The rows of a group lie close to one hidden flat surface of 10 dimensions, which may be shifted away from zero. Surfaces can cross.
In the rows, 128 means zero.
Known rows, each followed by its group:
[165 136 163 117 114 120  91 128 108 148 168 162 157 105  94]  M
[125 120 111 145 175 103  98 144  98 155 166 103  88  80 139]  Y
[144 142 139 118 132 109 136 123 163 124 134 138  89 126  84]  W
[100  93 140 168 128 106 166 158  88 150 157  91  85 174 136]  Q
[156 174 109 132 118 108 120  97 156 120 118 150 136 120 150]  W
[151 146 186 160 137 122 200 167 157 105 192 105 114  94 116]  W
[116 160 124  97 154 122 155  71 100  86 113 136 112 125 108]  M
[184 170 142  99 125 138 142 117 124 124  79 109 144 152 110]  K
[187  97  64 161  83  88 130 142  80 165 146 114 124 117 156]  M
[167 131 155 119 132 155 123 123 145  93 150 135 120 108  82]  K
[150 166 161 146 150 160  99 200 112 186 173 151 113  78 169]  K
[128  87 119 133 155 112 119 130 110  94 143  76 153  93  92]  K
[107  63 158 110  85 119 129 149  95 159 131 130  78 145  87]  W
[116 145 185 149  97 108 112 193 159 137 112 112 201 114 130]  W
[171 132 173 124  63 153 121 129 146  73 102 147 131 132  78]  Y
[153 170 153 122 115 124 117 125 159 140 102 140 143 158 123]  K
[ 65 157 159  87 161 131 121  94 178 100 102 137 159  83 132]  Y
[135 137 125 148  93 166 151 166 145  80 111 135 144  99 144]  K
[160 196 160 115 160 129 148  73 147 106 165 159 158 137 114]  Y
[100 134 127 123 149 149 102 141 169 114  65  89 187 129 158]  Y
[134  97 136 127 121 147 124  90 154 100 165 157  39 128  94]  Y
[129 154 141 149 157 125 121 176 148 149  96  65 166 130 168]  W
[165 119 150 148  71 177  61  95 165  82 122 165 150 156 130]  Y
[106 127 157  90  83 126  79  86 113 166  87 156 111 148 159]  M
[ 72 106 114 136 119 141 117 140 212 122  95 124 198 134 172]  W
[164 159 108 157 127  79 126 120  81 130 134 110 140 125 145]  Y
[101 124 117 125 157  91 103  99 112 169 122  96 104 135 173]  M
[146 143 119 150 120 146 100 164 168 129 142 157 153 100 137]  Q
[155 165 135 130 101 169  73 132 171 136 108 172 159 107 174]  Q
[127 137 146 166 116  55 141 192 175 150 108  81  87 139 103]  W
[154 103  33 139 147 126 131 124 118 137 131 112 127 131 146]  M
[116 105 128 140 154 163 150 156 153 121 162 121 115 117 130]  Q
[113 109  51 147 129  95 135 164 151 105 118 133 163  92 101]  Q
[118  95 130  83 115 180 124 113 111 129 119 166 101 145  93]  Y
[175 167 123 123 142 138  97 100 162 127 127 151 116 142 119]  M
[120 136  64 142 108 130  77 100 126 131  96 157 131 130 193]  K
[114  96  72 165  97  99 157 101 201 122 117 110  90 161 183]  W
[ 88 112 116 144 129  60 147 124 111 103 122  93 192 131 105]  K
[158 153 109 149 135 129 110 122 161 127 115 126 125 163 140]  Q
[ 90 106 115 125 158 163  86 146 145 159 133 140 152 131 150]  Q
[ 82 105 125 135 105  92 112 152 128 127  77  93 202 144 127]  K
[ 92 111 111  88 177 149 120  85 116 116 106 110 164 134 123]  Q
[138 147 122 165 117 107 131 163 161 141 114 110 103 134 161]  M
[168 144 159 138 109 131  81 151 134 148 147 149 110 104 121]  K
[126 120  98 132 162 110 137 123  92 121 169 130 137  99 108]  Q
[142 146 124 118 138 137 107 114  96 141 131 142 161 137 137]  Y
[118 120 144 155 119 153 151 192 149 142 150 127  97 106 152]  M
[158 110 132 131 119 105 182  97 162  66 138  99 137 141  72]  W
[182 181 139 126 138 146 130 118 121 127 101 105 133 134 160]  W
[113  93 159 121 110 119 126 140 201 128  70  69 159 178 108]  M
[127 130  91 127 106 156  95 132 136 132 101 156 154 121 166]  Q
[116 102 146 152 104 116 134 179 135 139 125 108 117 143 114]  Y
[171 146 115 161 132 165 191 147 149  34 133 100 138  88 124]  K
[157 157  73 128 130 142 153 101 101 103 116 142 106 120 158]  M
[111 104 124 124 137 129 146 139 112 110 139 127 148 135  85]  Q
[123 160 136 115 125  91 109  80 168  87 110 136  47  61 126]  Y
[176 143  88 180 163  70  88 105 135 151 194 117  50 107 147]  K
[164 103  68 156  80  73 169 129  90 119 100  85 131 138 136]  M
[112 113 129 127 129 106 142 109  98 134 118 110 105 190 105]  Q
[111  79 127 127 134 110 139 136 122 131 130  88 134 140 106]  W

New rows, each followed by its group:
[132 147 159 128  89 144 168 142 107 118 128 138 142 108 158]  W
[ 73 103 132 109 192 155 145 143 134 154 153 117 150 139 122]  Y
[ 11  91 153 122 126 141 109 123 200 127 105 141 173 149 162]  Y
[106 173 153  93 150 131 132 118 175 114  84 128 130 104 123]  Y
[ 86 140  96 137 117  68 170 138  78  92  95 115 145 115 104]  M
[114 143 103 108 160 156 108 117 128 118 113 149 162 121 122]  M
[148 154 135  99 139 170 124  97 133 114 119 147 153 120 140]  W
[121 113 122 142  75 122 159 167 163  91  93 128 143 125 101]  Q
[138 157 166 142  84  61 109 154 137 155  94 113 173 155 113]  K
[176 135 207 136 103 118 119 177 109 122 104  67 186 144  83]  W
[152 118  99 160 125 130  41 123 143 165 143 139  46 120 174]  Y
[119 147 113 131 142 103 192 140 118 136 112 105 112 151 129]  K
[137 112 112 126 127 105 131 104  87 118 128  99 169 126 127]  W
[100 137 131 133 163 138 137  92 138 140 171 149 181 172 150]  Y
[124 127 132 120 110 161 129 122 132 121 109 132 139 110 174]  Q
[139 118  92 117 122 143  98 131 114 154 148 180 111 119 117]  M
[125 107  89 130 149 124 108 108  84 108 125 101 135 101 139]  Y
[135 165 100 147 169 114 141  96 156 143 180 164  70 139 150]  K
[131 162 165 163 207 116 140 142 197 120 188  85 144 117 132]  Y
[123 174  96 158 111  53 141 137 131 141 119 134 118  98 169]  W
[105 135  74 124 114 138 125 162 117 102  96 176 166 119  95]  M
[150 121  65 154 121 100 164 119 159 117 143 134  35 119 135]  Q
[ 74 160 160  78 123 116 114 119 138 147  96 168 122  91 125]  Y
[110 127 174  97 160 167 140 150 118 141 165 146 114  96 103]  W
[101 137 174 122 107 131  95 124 170 151 146 181  94 131 129]  Y
[149 107 151 107  94 125  80 142  99 151 110 132 115 113  99]  K
[138 126  77 113 178 131  93 110 108 131 139 128 186 116 117]  M
[131 159 159 116 113 145 120 124 111 129 128 155 127 107 147]  M
[119 152 127 116 173 107 144 139 143 139 120 101  88 100 123]  Y
[126 151 141 165 107  58 143 135 110 113 136 109 164 118 137]  Y
[101 131 112  86 154 155 111 108 133 148 111 154 106 123 127]  W
[105 105 116 130  78 159 135 158 146 125 116 155 120  79 174]  Q
[127 131 108 110 164 135 114 106  95 150 130 117 136 118 150]  W
[108 137 114 160 116  56 118 131  67 191 172 150 127 137 166]  Y
[136 127  89 130 154 159 134  87 127 121  96 100 120 195 164]  Q
[ 99 114  47 137  96 123 131 142 114 145  90 167  74 137 158]  M
[ 82 137 138 165 116  85 125 133 171 133 116 112 162 155 173]  Y
[132 171 126 134 176 102  99 111 126 163 162 137 163 128 149]  K
[147 138 148 156 126 104 136 176 156 128 158 129 119 118  85]  M
[  4 106 147  68 156 123 135  71 134 110 142 174 134  79 123]  Y
[106 105  93 122 160 169  96 116  45 156 166 161 152 146 150]  Q
[134 145 118 127 167  83 143 137  49 130 124  72 167 100 120]  W
[ 96 126 111  98 155 138 117 111 109 169 129 155 109 135 141]  Y
[120 140 123 107 110  97 148 107 101 149 122 159 104 149 109]  K
[147 130 158 148 197 133 105 150 172 149 180  83 144 122 121]  W
[193 126 174 118  60 121 119 123 140 119 115 127 175 142  86]  M
[158 168 127 118 190 147 204  92 172  46 155 107 165  93  95]  W
[ 82 142 143 114 144 125 114 135 161 137  99 122 143 113 147]  Y
[ 82  88 117 155 154  82  94 142 163 161 153 107 106 138 125]  K
[136 145 132 117 127  98 179  96 144  53 102 100  98  95  88]  Y
[102  92 113 115 149 132 109  99 101 105 149 132  99  87 118]  Y
[159 130 132 145 208 114 100 104  83 149 239 111 175  77 141]  W
[131 175  80 111 134  82 131  93  85 141 118 160  93  95 143]  W
[118 106 150 136 152 136 142 144 145 101 153 104 119 113  96]  Y
[ 83 148 146  58 199 152 144 148 135 145  92 111 130  80 101]  Y
[151 163 131 148  96 135 128 181 101 155 121 145 109  98 174]  K
[130 107  80 113  99 120 126  94  90 116  99 140  97 127 129]  K
[ 94 138 134 110 125  76 161 120 108 155 117 135 139 162 103]  K
[110 127 151 120 147 125 145 144 150 142 142 129  87 123 105]  Y
[159 124  88 165 121 142 105 191 187 159 148 159 104 132 122]  M
[150 129 127 114 140 170  75 119 129 129 119 137 127 117 131]  Y
[136 144 130 101 183 135 122 131 109 163 118  94 151 134 128]  K
[129 130 120 118 169 113 144 128 118 119 113  80 138 125 102]  W
[108 118 110 145 111 119 106 161  83 134 126 143 191 129 127]  Q
[111 127 152 115 148  98 144 122  94  90 155 118 123  58  86]  Y
[151 125 120 148 105 124  83 112 177 107 111 129 117 134 128]  K
[156 157 130 135 124 104 208 121  81  74 129  90 160  98 124]  W
[144 176 185 141 157 125 112 122 157 129 188 149 168 118 123]  Y
[142 139  84 170 134 105  87 163 118 159 158 152 146 124 134]  Q
[112  97 122  85 137 177 201 118  54 120 104  99  82 132 138]  W
[144 172 133 111 183 159 141 134 116 135 116 100 126 113 150]  W
[115 142  97 123 159 150  97 123 157 130  91 125 157 142 148]  M
[ 74 108  96 122 120  79 147  72 107 103 127 136  91 114 142]  Y
[120 127  93 128 152 113 152  98 100 130 130 117 138 152 140]  Y
[132 110 154 121 116 135 181 128  91 112 160 123 112 108 116]  W
[116 108  93 120 135 123 105 113 132 123 102 116  54 101 136]  Y
